The rows of each matrix lie in a flat space through zero, up to rounding. After each matrix: how many dimensions does the smallest such space have?
(in the rows, 100 means zero)

0: 103 112  83 107  76 105  90  71 110  46 108  61 107  59 111 101  72
1: 112  97  86 102  48  84 151 117  63 121 120 100  92  60 130 113 103
2:  83  86  67  59  78  74  88 105 100 100 106  90 102 107  61 117 101
3: 107 102  59 118 100  84  99  68 117 100 124  57 118  94  84 104 141
4:  76  48  78 100 101 116 101  96  44  52 149 118  94  85 120 122  92
5: 105  84  74  84 116  91  70 127 111 125 101  74  84 105  71 108 136
6:  90 151  88  99 101  70 125  99 103 101  80 116 111 123  76 158  85
7:  71 117 105  68  96 127  99  52 117  39  94  94  93 104 109  73 116
8: 110  63 100 117  44 111 103 117  75 121 119 133  86 109 137  73 148
9:  46 121 100 100  52 125 101  39 121  70  91  87  81 104 150 120  84
10: 108 120 106 124 149 101  80  94 119  91  79 117  96 101 116 106 114
11:  61 100  90  57 118  74 116  94 133  87 117 103 105  85  82  71  66
12: 107  92 102 118  94  84 111  93  86  81  96 105 142 101  80 120  81
13:  59  60 107  94  85 105 123 104 109 104 101  85 101  78 125  97 115
14: 111 130  61  84 120  71  76 109 137 150 116  82  80 125  57  95 117
15: 101 113 117 104 122 108 158  73  73 120 106  71 120  97  95 120  95
16:  72 103 101 141  92 136  85 116 148  84 114  66  81 115 117  95 131
 -> 13

0:  74  69 122 116  85  74  86  88  94  86  95 111  98  65  97  86  85
1:  69 124  77  81 113 116  52 105  85 100 102 112  80  76  76  94 129
2: 122  77 155 105  50  77 138  68 113  65  96  84 136 116 124 100 103
3: 116  81 105 136  65  83 111 101 139  98 107  50  81  77 104  89  95
4:  85 113  50  65  89 119  75 127 103 119 127 162  72 134 106 107 102
5:  74 116  77  83 119  95  86 115  83 109 104 139  85  94  81 109 116
6:  86  52 138 111  75  86  84 104 106  77 112 109 113  84 123  81  79
7:  88 105  68 101 127 115 104  88 100 113 101  97  99  85  87 103  89
8:  94  85 113 139 103  83 106 100  91  81  83  59  73  46  88  93  72
9:  86 100  65  98 119 109  77 113  81 114  70 132  69 104  95  83  69
10:  95 102  96 107 127 104 112 101  83  70  35  83  95  81  91  75  93
11: 111 112  84  50 162 139 109  97  59 132  83 181 153 188 123 111  72
12:  98  80 136  81  72  85 113  99  73  69  95 153 115 133 127 105  77
13:  65  76 116  77 134  94  84  85  46 104  81 188 133 116 106  96  62
14:  97  76 124 104 106  81 123  87  88  95  91 123 127 106 110 102  77
15:  86  94 100  89 107 109  81 103  93  83  75 111 105  96 102  77 106
16:  85 129 103  95 102 116  79  89  72  69  93  72  77  62  77 106 115
 -> 10

0: 102  82  73 103 131 105 102  94 112  94 117  99  99 143  88 104  96
1:  82  95 104  93 115  94 111  91  96 106  95  98 116  85  89  89  86
2:  73 104  67 105 104  17 123  79 123  61 124  69 148  79 112  94  71
3: 103  93 105  79 101  81 100 106 102 112 107  83 101 101 104 113  93
4: 131 115 104 101  66 137  75 115  91 106  88 112  82  94 120 102 133
5: 105  94  17  81 137  75  91 108 128  90 130  59  89  95 109 108  85
6: 102 111 123 100  75  91 108 103  91  90  84 106 124  86 116  91 113
7:  94  91  79 106 115 108 103  68  94  90 111 110 120 134  91  83 100
8: 112  96 123 102  91 128  91  94  84 113  99 117  79 135  94 106 111
9:  94 106  61 112 106  90  90  90 113  89 117  91  89  85  99  99  88
10: 117  95 124 107  88 130  84 111  99 117  99 115  71 123  92 118 111
11:  99  98  69  83 112  59 106 110 117  91 115  68 107  90 113 109  87
12:  99 116 148 101  82  89 124 120  79  89  71 107  96  89 114  95 111
13: 143  85  79 101  94  95  86 134 135  85 123  90  89 157 119 138 125
14:  88  89 112 104 120 109 116  91  94  99  92 113 114 119  85  89  96
15: 104  89  94 113 102 108  91  83 106  99 118 109  95 138  89 108  99
16:  96  86  71  93 133  85 113 100 111  88 111  87 111 125  96  99  92
 -> 8

0:  91  90  82 114 104 106  98  97  87 118 132 104 113 115  98  68 109
1:  90 115 102 163 103 125 105  88  78 111  79  93 175 128  90 100 108
2:  82 102 117 115 111 113 111 124 100  94  97 101  95  98 114  98  92
3: 114 163 115 114 101 105 111 122 105 101  75  55 129  97 107 120 110
4: 104 103 111 101 101 108  88 107 110 104  80 110 112 103 108 108 103
5: 106 125 113 105 108 103 103 100 106 100  63  93 115 101  99 124  91
6:  98 105 111 111  88 103 110 120  97  85 113  79 102  96 111  93 113
7:  97  88 124 122 107 100 120  97  94  91  80  85 118 122  99  93  99
8:  87  78 100 105 110 106  97  94  99 105  96 107  94 107 100  95 100
9: 118 111  94 101 104 100  85  91 105  89  98  67 130 112  99  81 120
10: 132  79  97  75  80  63 113  80  96  98 129  83  90 117  86  68 113
11: 104  93 101  55 110  93  79  85 107  67  83  69 112 100 116 138  96
12: 113 175  95 129 112 115 102 118  94 130  90 112 171 112 100 102  81
13: 115 128  98  97 103 101  96 122 107 112 117 100 112 103 108  74 103
14:  98  90 114 107 108  99 111  99 100  99  86 116 100 108  96  95  84
15:  68 100  98 120 108 124  93  93  95  81  68 138 102  74  95 153  65
16: 109 108  92 110 103  91 113  99 100 120 113  96  81 103  84  65 107
 -> 10

0:  91 104  96  92  78  87  94 116  92  92 100 122  98 100 107 107 105
1: 104  88  90 110 103 124 119  83 126 111 109  90  95  94  83  94 107
2:  96  90 101  91  97  81  92 111 125 103  86 110  99 104  88 100 125
3:  92 110  91 116  94  86 112 102  91  84 105 107  88  97 101  97 101
4:  78 103  97  94  74  45  80 137  98  78  82 152  91 108 104 107 141
5:  87 124  81  86  45  92 120 119  72  81 128  99  95  84 118 114  48
6:  94 119  92 112  80 120 106 100  45  85 125 118  96  94 131 108  72
7: 116  83 111 102 137 119 100  78 132 122  89  70 107 104  80  89 110
8:  92 126 125  91  98  72  45 132   8  76  86 153 113 118 159 117  97
9:  92 111 103  84  78  81  85 122  76  90  99 117 104 102 118 111  90
10: 100 109  86 105  82 128 125  89  86  99 127  85  96  87 106 102  64
11: 122  90 110 107 152  99 118  70 153 117  85  27 104  99  64  79  89
12:  98  95  99  88  91  95  96 107 113 104  96 104 102 100  95 103 106
13: 100  94 104  97 108  84  94 104 118 102  87  99 100 104  90  97 116
14: 107  83  88 101 104 118 131  80 159 118 106  64  95  90  64  90 100
15: 107  94 100  97 107 114 108  89 117 111 102  79 103  97  90  97  92
16: 105 107 125 101 141  48  72 110  97  90  64  89 106 116 100  92 115
 -> 5

0:  67 111  99 101 103  89 120  86  99  41 118  96  70  76 113 115  89
1: 111  95  94  88  84  90 108  88 111 110 115  97 100 115 104  85  96
2:  99  94  95  91  95  98 102  92  98 112 102  89 104  93 107 115 103
3: 101  88  91  84  91  97 102  86  96 126 102  80 110  89 112 125 106
4: 103  84  95  91 103 111  87  99  84 147  80  79 125  81 107 141 117
5:  89  90  98  97 111 112  89 101  79 125  78  80 116  69 108 151 115
6: 120 108 102 102  87  89 107 102 123  89 119 121  91 140  89  42  87
7:  86  88  92  86  99 101 102  85  86 117  95  73 107  69 117 150 109
8:  99 111  98  96  84  79 123  86 125  56 136 113  72 124 102  55  79
9:  41 110 112 126 147 125  89 117  56  53  61  88  89  22 107 188 114
10: 118 115 102 102  80  78 119  95 136  61 138 130  74 152  89  17  75
11:  96  97  89  80  79  80 121  73 113  88 130  88  86 103 116  96  90
12:  70 100 104 110 125 116  91 107  72  89  74  86 101  52 107 160 112
13:  76 115  93  89  81  69 140  69 124  22 152 103  52 103 116  74  72
14: 113 104 107 112 107 108  89 117 102 107  89 116 107 116  86  78 101
15: 115  85 115 125 141 151  42 150  55 188  17  96 160  74  78 157 141
16:  89  96 103 106 117 115  87 109  79 114  75  90 112  72 101 141 113
 -> 3

0:  88 107 103 104  79  79  95  96 119  80  72  98  99  39  88 102 166
1: 107  49  84  78  95 132  46  90 135  96  87 152 127  34  85 130 156
2: 103  84 130 104 104 100  98  97 115  88  89 131 109  87  91  74 117
3: 104  78 104  82  77 121  69  84 118  85  83 134 130  67  90  92 112
4:  79  95 104  77  54 115  91  82 113 107 112  90 102  82  99  95  96
5:  79 132 100 121 115  74 154 131  84 119 130  37  50 111 105 115 119
6:  95  46  98  69  91 154  65  97 133 131 140 130 104  83  93 116  95
7:  96  90  97  84  82 131  97 112 104  72  88 108 125  25  76 116 170
8: 119 135 115 118 113  84 133 104  49  27  37 112 144  86  89  76 138
9:  80  96  88  85 107 119 131  72  27 118 138  77  95 181 133 131  58
10:  72  87  89  83 112 130 140  88  37 138 166  64  75 176 129 141  65
11:  98 152 131 134  90  37 130 108 112  77  64  74  82  96  96  48 103
12:  99 127 109 130 102  50 104 125 144  95  75  82  70  50  85  85 148
13:  39  34  87  67  82 111  83  25  86 181 176  96  50 167 149 162  84
14:  88  85  91  90  99 105  93  76  89 133 129  96  85 149 122 115  59
15: 102 130  74  92  95 115 116 116  76 131 141  48  85 162 115 107  11
16: 166 156 117 112  96 119  95 170 138  58  65 103 148  84  59  11  13
 -> 7

0:  65 107  98  68 119 113  90  91  99  86  91  82 108 107  81  80 120
1: 107  83 104  81  96 105 106 104 103 107 104  80  84  98 106  82 103
2:  98 104  99 119  66 106 108  74  93 121 104 100  86  85 105 126 120
3:  68  81 119 114  96  85 117  56  74 119 131 109  84  65 100 102 147
4: 119  96  66  96  85 127 111 127 118 101  71  98 109 108 117  88 104
5: 113 105 106  85 127  91  86 129 112  81  95  97 111 122  91  86  67
6:  90 106 108 117 111  86  95  92  87  94 108 119 110  94  98 114  91
7:  91 104  74  56 127 129  92 119 114  74  92  82 111 122  91  62  97
8:  99 103  93  74 118 112  87 114 102  82  97  85 104 113 100  85  73
9:  86 107 121 119 101  81  94  74  82 104 121 111  95  87  93 123  98
10:  91 104 104 131  71  95 108  92  97 121  66 112 110  86 106 128 128
11:  82  80 100 109  98  97 119  82  85 111 112 111  97  75 111  92 135
12: 108  84  86  84 109 111 110 111 104  95 110  97  96 101 109  74 104
13: 107  98  85  65 108 122  94 122 113  87  86  75 101 118 101  75  85
14:  81 106 105 100 117  91  98  91 100  93 106 111 109 101  82  95 120
15:  80  82 126 102  88  86 114  62  85 123 128  92  74  75  95 100 142
16: 120 103 120 147 104  67  91  97  73  98 128 135 104  85 120 142  35
 -> 7

0: 112  97 111 100  99  87  87 103  82 112  92 107 112  92  94 101  99
1:  97  93 108  98  96  85  88  99  77 119  92 104  98 100 106 107  95
2: 111 108 130 105 122 102 120 107 100  99 105 100  96  62  98  99 106
3: 100  98 105 112 107 105 110 105 100 103 106 102  98  94  89 100 107
4:  99  96 122 107 111  97 110 103  89 112 104 102  97  73 103 106 102
5:  87  85 102 105  97 101 101  95  98 110 108 101 106  86 109 109 100
6:  87  88 120 110 110 101 116  99  92 115 110 101  94  68 111 111 103
7: 103  99 107 105 103  95  99 104  89 109  97 103  98  99  93 101 101
8:  82  77 100 100  89  98  92  89  96 114 108 101 116  82 119 114  96
9: 112 119  99 103 112 110 115 109 114  82 100  97  88 109  84  88 107
10:  92  92 105 106 104 108 110  97 108 100 111  99 104  81 105 105 103
11: 107 104 100 102 102 101 101 103 101  97  99 101 101 103  92  96 102
12: 112  98  96  98  97 106  94  98 116  88 104 101 124  89  94  96 103
13:  92 100  62  94  73  86  68  99  82 109  81 103  89 171  91  97  92
14:  94 106  98  89 103 109 111  93 119  84 105  92  94  91 119 100  97
15: 101 107  99 100 106 109 111 101 114  88 105  96  96  97 100  96 103
16:  99  95 106 107 102 100 103 101  96 107 103 102 103  92  97 103 103
 -> 5

0: 103 104  94  84 123 119  76  77  73  97 120 103 105 104 104  99  70
1: 104  82  95 123  94  78 123 129  77  92  70  86 105 103 139  92 120
2:  94  95 104 111 110 113  93  69 107  77 126  75 110  80 120  71  89
3:  84 123 111  94  90 121  91  56 157  85 134  87 103  80  74  65 108
4: 123  94 110  90 105  98  91  88 103  94 121  89  90  77  94 120 117
5: 119  78 113 121  98  86 105  94 105  89 108 106  87  67 108 141 113
6:  76 123  93  91  91 105  98 118 124 122  83 124 102 132  66  79  78
7:  77 129  69  56  88  94 118 185  78 157  33  99 110 191  73  55  92
8:  73  77 107 157 103 105 124  78  46  81  96 113 125  93 165 144  79
9:  97  92  77  85  94  89 122 157  81 129  52  96  99 138 104  88  96
10: 120  70 126 134 121 108  83  33  96  52 162  75 101  30 139 126  96
11: 103  86  75  87  89 106 124  99 113  96  75  93  91  92 117  83 122
12: 105 105 110 103  90  87 102 110 125  99 101  91  95  94  86  89 121
13: 104 103  80  80  77  67 132 191  93 138  30  92  94 152  90  78 133
14: 104 139 120  74  94 108  66  73 165 104 139 117  86  90  26  92 107
15:  99  92  71  65 120 141  79  55 144  88 126  83  89  78  92  39  57
16:  70 120  89 108 117 113  78  92  79  96  96 122 121 133 107  57  47
 -> 8

0:  43  82 117 112 125  90  80 127 125  80 128  95  84  67  84  87  84
1:  82  90  80 105  97 106 121  57 105 117  90  81  93 132 100  84  81
2: 117  80  91  71  92  99 106  75  97  91  83  79  77 153  67 103 103
3: 112 105  71  73 101 105 107  98  89 112  96  87  92 111 120  82 128
4: 125  97  92 101 101 125  79 113  90 118 107  93 111  74 109 118  99
5:  90 106  99 105 125  88 124  95 119 109 110  96  89 115 116 109  87
6:  80 121 106 107  79 124  79  92 110 119 110 109 108  86 111  91 109
7: 127  57  75  98 113  95  92  83  86  95  93  75  66 130  85 125  84
8: 125 105  97  89  90 119 110  86  81 143  92  96 124  83 125 109  76
9:  80 117  91 112 118 109 119  95 143  73  97  98 101 113 100  61 130
10: 128  90  83  96 107 110 110  93  92  97  79  95 105 100 108  79 109
11:  95  81  79  87  93  96 109  75  96  98  95  72  91  83 100  98  78
12:  84  93  77  92 111  89 108  66 124 101 105  91  79 142 100 122  89
13:  67 132 153 111  74 115  86 130  83 113 100  83 142  73 120  83  96
14:  84 100  67 120 109 116 111  85 125 100 108 100 100 120  80  85 111
15:  87  84 103  82 118 109  91 125 109  61  79  98 122  83  85  43 121
16:  84  81 103 128  99  87 109  84  76 130 109  78  89  96 111 121  47
 -> 13

0:  82 123  85  99  97  85 108 123  89 120  86  82 129 108 113  97 104
1: 123 100  81  98  99  91 102  99 131  87  96 101 110  87 105 109  68
2:  85  81  93  91  88  94  94 100 101  84 108  88 109  84  84 118 103
3:  99  98  91 102 111 103 101 100 106  81 104 100 108 104 114 102 102
4:  97  99  88 111  97  84  97  83  90 122  88 106 119 118  98 101  91
5:  85  91  94 103  84  92  94  89 100 104 102 103 100  79  85 100  91
6: 108 102  94 101  97  94 111 102 103  90  86 115 118  98  89 107  84
7: 123  99 100 100  83  89 102  90 127  99 108  82  93  88 106 100  63
8:  89 131 101 106  90 100 103 127 111 114  97  99  89  69 118  80  91
9: 120  87  84  81 122 104  90  99 114  94  94 101  92  97  83  93 117
10:  86  96 108 104  88 102  86 108  97  94 101 111  85  72  87  98 111
11:  82 101  88 100 106 103 115  82  99 101 111  90 107 103 111  83  92
12: 129 110 109 108 119 100 118  93  89  92  85 107 110 144 109  78 100
13: 108  87  84 104 118  79  98  88  69  97  72 103 144 158  88 102 124
14: 113 105  84 114  98  85  89 106 118  83  87 111 109  88 108  92  87
15:  97 109 118 102 101 100 107 100  80  93  98  83  78 102  92  31 127
16: 104  68 103 102  91  91  84  63  91 117 111  92 100 124  87 127  95
 -> 10

0: 121 110 103  92  65  84  75  89 107 114  98  94  91  79 110 102  88
1: 110 111  98  98  89  86  78  85 109  97  84  87  93  85 112 110  92
2: 103  98 103  98  90 101 102 104  98 109 109 106 100 100  97  94  99
3:  92  98  98 103 115 104 107 101  99  92  97  99 103 106  98 102 104
4:  65  89  90 115 169 119 131 107  94  64  85  98 112 130  91 108 118
5:  84  86 101 104 119 119 130 119  89 100 118 116 110 121  84  88 111
6:  75  78 102 107 131 130 147 129  83  99 127 125 116 134  75  82 118
7:  89  85 104 101 107 119 129 122  88 109 126 120 110 119  82  83 109
8: 107 109  98  99  94  89  83  88 107  96  86  89  94  88 110 109  94
9: 114  97 109  92  64 100  99 109  96 126 124 113  99  94  95  85  95
10:  98  84 109  97  85 118 127 126  86 124 139 127 109 115  80  75 106
11:  94  87 106  99  98 116 125 120  89 113 127 120 108 115  84  83 107
12:  91  93 100 103 112 110 116 110  94  99 109 108 106 112  92  94 106
13:  79  85 100 106 130 121 134 119  88  94 115 115 112 126  83  90 114
14: 110 112  97  98  91  84  75  82 110  95  80  84  92  83 114 113  92
15: 102 110  94 102 108  88  82  83 109  85  75  83  94  90 113 116  96
16:  88  92  99 104 118 111 118 109  94  95 106 107 106 114  92  96 108
 -> 2

0:  38  91 110 110 113 111 104 110  65 116  99 128  98 110 125  93 137
1:  91 115 111 102 107  84 114 112  99 122 116 109  63  64 100 115 115
2: 110 111 107 103 122 103  79 109  81 105  76 101  98  93 100 125 101
3: 110 102 103  88  64  81 115  74 111  62 117 112 131 127  96  66 107
4: 113 107 122  64 100  59 125 101 128 106 101  88  78  97 124  68 118
5: 111  84 103  81  59 117 159 137 108 116 110  81  28 103  80  93 140
6: 104 114  79 115 125 159 106  80  96  93  64  78  75  84  90 149  89
7: 110 112 109  74 101 137  80 110 103  76  69 112 127 126 109  92 132
8:  65  99  81 111 128 108  96 103 135  94  77 105  77 106 116  77 104
9: 116 122 105  62 106 116  93  76  94 139  92 110 148  97 108  79  88
10:  99 116  76 117 101 110  64  69  77  92 164 131 164 139  66  96  49
11: 128 109 101 112  88  81  78 112 105 110 131 111 107  65  60 128  66
12:  98  63  98 131  78  28  75 127  77 148 164 107 125  84  88  87  56
13: 110  64  93 127  97 103  84 126 106  97 139  65  84  91  62 147  44
14: 125 100 100  96 124  80  90 109 116 108  66  60  88  62 175  98 135
15:  93 115 125  66  68  93 149  92  77  79  96 128  87 147  98  64 160
16: 137 115 101 107 118 140  89 132 104  88  49  66  56  44 135 160 154
 -> 12

0:  56 123 102 136 102 113  79  83  88 109 103 109  83 117  75 102 162
1: 123 111 134 121  70  85 124 119 127  97  97 117 128 112  92 112 129
2: 102 134 113 118  85  97 100  98  93 106  98 107 110 115  93 115 129
3: 136 121 118  78  99  87 120 114  95  81 105 111 136 129 103 124 105
4: 102  70  85  99  73  98  96  82  95 118 100  89  95  72 110  97  79
5: 113  85  97  87  98 127  94  93  94 101  99  87  93  92  91  85  96
6:  79 124 100 120  96  94  86  95 104 112 108 107 109 124 102 111 123
7:  83 119  98 114  82  93  95 100 112 115  97 114  96 107 120 122  97
8:  88 127  93  95  95  94 104 112 102  99  75 129 123 111 106 134  94
9: 109  97 106  81 118 101 112 115  99  83  98 106  96 103 105 103  89
10: 103  97  98 105 100  99 108  97  75  98 106 110 108  99  85  99 115
11: 109 117 107 111  89  87 107 114 129 106 110 113 119 120 113 109  97
12:  83 128 110 136  95  93 109  96 123  96 108 119  68 106  94 109 132
13: 117 112 115 129  72  92 124 107 111 103  99 120 106  95  87 105 120
14:  75  92  93 103 110  91 102 120 106 105  85 113  94  87 114 102  77
15: 102 112 115 124  97  85 111 122 134 103  99 109 109 105 102  94 102
16: 162 129 129 105  79  96 123  97  94  89 115  97 132 120  77 102 131
 -> 11

0: 179 129 160  69 126  62 106 105 114 114 125  87 104 122 124  79  51
1: 129 135 119 102 101  99  85 106 112  90  99  80 113 139 135  78  61
2: 160 119 145  75 120  70 107 103 110 112 120  92 102 113 115  85  65
3:  69 102  75 119  85 122  88 100  98  87  85  97 105 108 104 101 109
4: 126 101 120  85 111  83 108 100 102 110 112 101  97  96  99  98  91
5:  62  99  70 122  83 125  88 100  97  86  83  99 104 106 102 103 113
6: 106  85 107  88 108  88 113  98  97 111 109 110  92  80  83 108 111
7: 105 106 103 100 100 100  98 101 102  99 100  97 102 106 106  96  94
8: 114 112 110  98 102  97  97 102 104  99 102  94 104 112 111  92  86
9: 114  90 112  87 110  86 111  99  99 111 110 107  94  85  89 105 104
10: 125  99 120  85 112  83 109 100 102 110 112 102  97  94  97  99  93
11:  87  80  92  97 101  99 110  97  94 107 102 111  92  77  80 112 121
12: 104 113 102 105  97 104  92 102 104  94  97  92 106 116 113  92  88
13: 122 139 113 108  96 106  80 106 112  85  94  77 116 146 140  76  60
14: 124 135 115 104  99 102  83 106 111  89  97  80 113 140 135  78  63
15:  79  78  85 101  98 103 108  96  92 105  99 112  92  76  78 114 126
16:  51  61  65 109  91 113 111  94  86 104  93 121  88  60  63 126 148
 -> 2

0: 128  99 130  71 108 130 109 119 106 133 141 118 116  87  68 115  88
1:  99 123 117  94 119 107 119  76 115 123 100 101  91 111 113  96 118
2: 130 117 169  48 101 145 127  95 125 156 153  96 126 101  92 119 129
3:  71  94  48 143 102  62  83  92  85  58  51  98  75 105 118  81  87
4: 108 119 101 102 146 109 116  93 109 130 105 136  79  96  82  95  79
5: 130 107 145  62 109 136 117 109 114 144 147 113 118  92  75 116 102
6: 109 119 127  83 116 117 119  86 116 131 115 105 100 105 102 102 114
7: 119  76  95  92  93 109  86 137  87  97 123 118 114  79  62 112  66
8: 106 115 125  85 109 114 116  87 114 125 113  99 102 106 105 103 117
9: 133 123 156  58 130 144 131  97 125 166 151 124 110  95  75 114 105
10: 141 100 153  51 105 147 115 123 113 151 163 118 128  84  60 124  94
11: 118 101  96  98 136 113 105 118  99 124 118 143  90  83  60 102  60
12: 116  91 126  75  79 118 100 114 102 110 128  90 125  94  90 115 108
13:  87 111 101 105  96  92 105  79 106  95  84  83  94 114 127  93 123
14:  68 113  92 118  82  75 102  62 105  75  60  60  90 127 156  85 145
15: 115  96 119  81  95 116 102 112 103 114 124 102 115  93  85 110  99
16:  88 118 129  87  79 102 114  66 117 105  94  60 108 123 145  99 156
 -> 3
